All groups share one centre, and each spreads out both ways along 9 directions, with some noise.
In the rows, 128 means zero.
Some rows, each with its group after it:
[135 142 155 104 123 143 129 151 152 112 109 111 121 159  87 137 113 135
  74 139] -> k337
[135 138 122 118 125 131 123 150 130 106 120 136 136 132 120 130 107 116
 113 124] -> k790
[111 203  89  95 101 128 144 144  93 107 138 124 137 123 109  75  99 117
 110 125] -> k790
[127 124 114 134 111 129 120 124 141 140 129 131 141 108 133 132 123 128
 139 128] -> k571
[125 164  71 137 109 135 141 121  75 130 119 119 117 108  90 114 116 140
  94 154] -> k337
[122 181 148 139 126 115 165 129 166 111 170 105 128 148 109 104 178 167
  87 134] -> k571
[ 65 129 129 106 115 143 110 126  36 112  88 149 110 151 208 109  78 110
 127 110] -> k470
[112  83 208 165 151 144 102 156 203  97 137 139 121 173 142 200 141 143
  93 120] -> k337
[122 152 115 166 107 133 113 141 163 125 147 130 122 115  96 145 148 132
 103 136] -> k790
[204 106 107 122 166 120 151 143 137 111 118 131 148  99  85 140  98 124
 115 148] -> k470
[120 130 150  88 125 137 140 112 110 150 128 106 122 140 142 111 115 144
 141 134] -> k470
[112 113 106 163 154 113 142 117  97  90  87 149 138 138 165 134 125 129
  97 106] -> k790
[ 85 129 135 154 117 138 123 101 129 152 138 114 103 121 133 134 140 153
 116 137] -> k790
[121 120 181 133 103 143  79 139 188 168 170 124  81 103 132 148 147 110
 165 137] -> k571
[142 113 160 140 151 104  92 131 173 124  94 160  71  92 136 103 129  72
 109 108] -> k470
[117  99 167 129 144 122  81 140 158 123  89 161  83 120 139 114 108  78
 103 106] -> k470
[185 123  99 181 148 112 135 155 157  94 160 160 137  55 154 139 122 117
 137 141] -> k470
[144 151 103 145 117 120 142 136 147 102 100 120 140 133 105 133 141 142
  71 135] -> k337
[127 125 156 117 143 119 140 121 158 116 127 115 125 143 154 148 139 123
 141 108] -> k571
[160 127 124 160 134 111 138 126 165 123 124 130 130 116 119 134 163 137
 104 134] -> k790
[ 87 108 156 170 106 145  93 139 143 137 166 154 135 130 155 128 134 149
 128 132] -> k337
[119 128 136 134 100 146 129 125 134 147 155 109 143 142 127 152 142 165
 138 148] -> k470
[ 78  97 187 153 126 153 116 132 167 134 166 133 156 166 131 132 128 182
  90 136] -> k571
[164  95 141 118  99 153  98 141 141 170 101 111 115 144  78 167 132 135
 117 166] -> k790
[157 126 130  77  99 148 123 152 126 142 110 119 167 156  82 107  91 145
  99 155] -> k571
[ 86 147 124 126  86 144 105 137 147 128 143 131 148 134 159 149 119 123
 157 110] -> k337
[ 80 135 155 199 155 122 143 103 151 112 150 125  93 124 144 137 166 169
  68 129] -> k571
[159 156  90 159 122 115 127 147 132  88  89 136 103 106 131 153 140 102
  91 128] -> k790
[149 101 138 124 156 128 121 137  93 143 127 149 106 113  96  80 109 117
 113 147] -> k571
[115 149 108 145 128 121 139 119 115 103 106 130 115 116 158 132 124 123
 106 117] -> k790
[183  93 133 150 151 104 137 102 143 153  91 132  99  89 128 102 151 138
  90 151] -> k571
[172 104 127 116 138 126 149 115 159 147 151 105 154 108 141 170 133 139
 193 135] -> k470
[130 118 114 135 126 117 137 118 128 123 110 137 158 131 145 113 129 137
 121 121] -> k337
[134 137 125 157 142 102 152 108 176 120 115 121 136 134  93 109 172 156
  64 124] -> k470
[164 187 100  97 129 110 132 200 157  55 147 163 171 115 123  90  92  70
 135  92] -> k790
[190 115 106  95 164  97 172 101 110 115  61 117 130 119 126 110 114 119
 108 125] -> k571
[134 103 165 147 153 130 121 138 158 121 129 139 111 129 111 130 124 138
  87 141] -> k790
[143 142 125  98  97 117 120 144 146 119  86 138 148 148 135  94 130 112
 107 112] -> k337
[138 176  67 161  72 149 121 154  94 123 139 109 125 123  90 172 147 143
 115 165] -> k470
[107 138 120 129 120 154 122 137 104 121 128 118 116 136 102 157 102 138
 103 143] -> k337
[130 120 180 108 122 137 129 115 193 164 167 103 126 117 121 119 129 157
 135 142] -> k571
[101  96 181  73 123 146 107 103  84 175  82 105  86 189 117 127 126 128
 127 131] -> k470
[121 127 145 143 135 138 125 132 138 128 139 122 105 129 113 144 130 141
 105 144] -> k337
[136 103 175 141 151 136 130 133 155 130 146 124 113 134 103 123 135 161
  83 154] -> k337
[176  89 133  75 161 131 152 102  99 161  96 106 126 115  82 111  79 137
 122 159] -> k337
[149 155 133 133 164  95 171 122 130  77  97 117 107 156 147 142 173 123
  96 106] -> k571
[107 144 163  90 128 120 114 109 168 141 109 122  93 111 132  89 110 101
 119 109] -> k470
[106 112 177 159 155 145 100 161 172  89 136 152 100 120 125 159  90 118
  76 127] -> k790

New rows, each followed by its group:
[167 139  92 126  95 115 123 170 115  72  45 139 168 197 153 169 159 105
  97 104] -> k571
[ 91 170 118 151 116 129 130 154 121  93 161 138 135 155 129 129 153 127
 119 111] -> k571
[168 180 116 115 197 100 171 108  83  97  84  77   4 105  88 168 149  79
 107 132] -> k337
[162 127 134 113 142 123 137 138 110 129 108 128 111 131  92  99 126 130
  87 150] -> k571
[192  97 105 127 112 107 141 140 129  92  20 133 182 185 146 147 149 146
  54 126] -> k571
[138 122 154 101 154 122 136 131 158  90  85 115 123 162 144 184 121 104
 124  96] -> k337
[138 145 101 107 123 123 168 116 125 118 105 109 167 138 106 112 112 162
  86 137] -> k571
[133 100 130 126  86 148  70 153 121 160 110 157 125 119 131 112 111 106
 138 142] -> k337
[133 157 102 147 135 110 154 139 104  85 108 135 139 155 117 114 156 140
  74 124] -> k571
[118 133 114 138 141 114 157 109 125 112 107 125 150 146 126 111 139 155
  85 119] -> k470
[108 109 108 175  94 145  91 134 128 150 132 156 139 106 119 117 122 145
 104 150] -> k571
[131 119 129 129 120 122 124 120 140 139 128 128 131 122 146 130 139 126
 152 122] -> k790
[137 216  70 114  74 120 155 101 138 153 134  71 110 106  88 138 174 134
 142 137] -> k470
[137 104 155 215 160 114  78 179 215  75 145 183  95  91 148 179 153  76
 115 104] -> k790
[139 132 107 133  55 134  74 150 175 167 156 146 150  92 153 138 138  95
 211 123] -> k571
[107 117 139 141 122 161 106 164 131 113 133 138 143 155  56 141  96 149
  55 152] -> k790
[107 127 154 140 105 149  94 147 149 140 151 135 116 134 130 143 133 129
 135 135] -> k571
[121  98 147 122 145 142 138 137 121 109 129 144 163 139 138 122  84 155
 101 133] -> k470
[138  57 138 128 130 146 125 110 134 178 143 140 180 106 121 108  93 174
 140 160] -> k337
[104 128 164 144 109 145 116 141 165 130 150 122 134 157 122 139 146 163
  91 138] -> k571
[ 97 153 169  96 135 143 133 124 161 124 149  90  91 133 128 172 114 121
 146 119] -> k571
[133 132 129 175 110 127 146 119 221 138 198 113 183 109 145 162 173 180
 160 128] -> k470
[137 129  96 200 134 107 131 142 114  91 130 167 124  92 181 123 151 122
 113 126] -> k470
[129 160  94 165  85 130 108 142 146 128 126 132 115 104 118 138 153 120
 110 139] -> k337
[134  88 138 168 138 116 115  94 163 140  82 129  96  95 182 175 146 120
 136 118] -> k571
[197 110 154 140 124 101 141 114 191 146  93 115 120 121 135 116 183 152
  88 147] -> k571
[166 120 114 142 142 108 173  91 126 122  80 105 128 129 132 133 154 164
  76 148] -> k790
[120 111 109 121 145 123 124 129 164  88  75 144 174 144 103 153  86 111
  89  91] -> k470
[121 169  63 128 113 116 145 119  88 101  85 125 131 123 136 133 120 109
 112 110] -> k470
[ 66 136 124 164 117 152 133  75  65 146  80  97  50 124 137 152 121 168
  46 160] -> k790
[154 114 130 119 156 114 104 159  88 118 122 159  91 126 129 108 129  67
 166 115] -> k571
[139  88 154 156 161 111 129 117 140 133 125 143 121 128 136 113 152 138
 113 131] -> k790
[172  76 139 146 127 127  95 136 114 159  84 138  93 134 104 146 159 113
 123 153] -> k790
[ 88  81 202  91 133 160 153  66 136 202 143  76 120 152 113 116 109 219
 100 169] -> k790
[157 125 111 115 107 122 127 135 134 146 123 124 157 137 107 124 144 131
 147 132] -> k790
[150 105 127 124 109 157 143 129 105 157 159  94 160 156 108 181 138 181
 161 169] -> k470
[126 166 143 137 125 117 112 146 155 144 200 133  82  90 128 102 165  92
 187 122] -> k571
[100 171 123 111 117 119 147 112 139 116 132 123 123 105 150  80 110 131
 104 114] -> k470
[117 116 122 147 150 116 126 141 122 100 130 161 152 135 141 112 126 116
 119 107] -> k790
[115 193 120  98 104 127 149 118 152 130 148  88 113 119 107 131 132 132
 127 127] -> k337
[125 109 158 140 132 130 138 113 183 142 159 120 149 120 139 135 136 161
 135 131] -> k337
[142 122 130 168 113 152 113 172 139 113 166 146 142 109 107 140 110 156
  92 167] -> k470
[143 128 128 146 118 118 127 119 157 135 124 127 126 115 138 126 149 133
 120 132] -> k571
[174 157  99  98 107 101 181 123 164 106 114 111 215 161 137 100 153 164
 113 116] -> k571
[124 116 118 141 133 112 154 100 148 129 136 133 177 120 161 106 138 160
 132 114] -> k337
[ 81 115 126 123 153 145 118 122  93 145 191 151 131  94 109  86  75 123
 167 128] -> k571
[161  89 155  97 139 144 131 129 126 152 146 115 135 125 139 152 100 143
 176 148] -> k470
[ 89 121 136 192 109 142  94 146 133 120 140 153 115 139 138 146 152 141
  94 131] -> k571
[ 96 139 125 121 134 140 142 129 114 110 146 125 152 146 117 125 105 146
 115 122] -> k571
[147 113 154 117 124 135 126 126 155 150 133 120 123 130 105 122 130 144
 119 145] -> k790
[161 158 170 107 158  97 166 117 150 132 125 107  78 124  99  62 165 135
  74 141] -> k337
[154 136 139 142  79 132  78 156 178 161 143 138 107 103 136 134 166 100
 160 139] -> k571
[103 115 105 170  98 142  99 123 131 142 119 135 135 138 120 172 154 131
 132 127] -> k790
[143 110 119 119  83 141 111 140 156 158 142 142 193 120 118  97 117 151
 138 144] -> k571
[116 150 151  60 120 149 145 139 134 119 136 106 149 141 125 110  58 137
 120 126] -> k790
[ 95 124 104  86 153 135 172  98 103  96 103 104 183 158 147 171  79 142
 147  97] -> k337
[140  92 136 117 116 147  97 147 114 143 100 141 128 136 105 136  94 122
 113 147] -> k337
[ 98 112 127 115 110 146  77 128 147 154 148 135 109  92 171 183  95  67
 238 100] -> k571
[ 99  99 193 125 139 150  94 149 147 129 149 137 109 161 140 155 122 120
 142 120] -> k571
[121  91 124 176 113 134  94 138 126 143 129 168 142 117 134 110 138 138
 109 142] -> k571
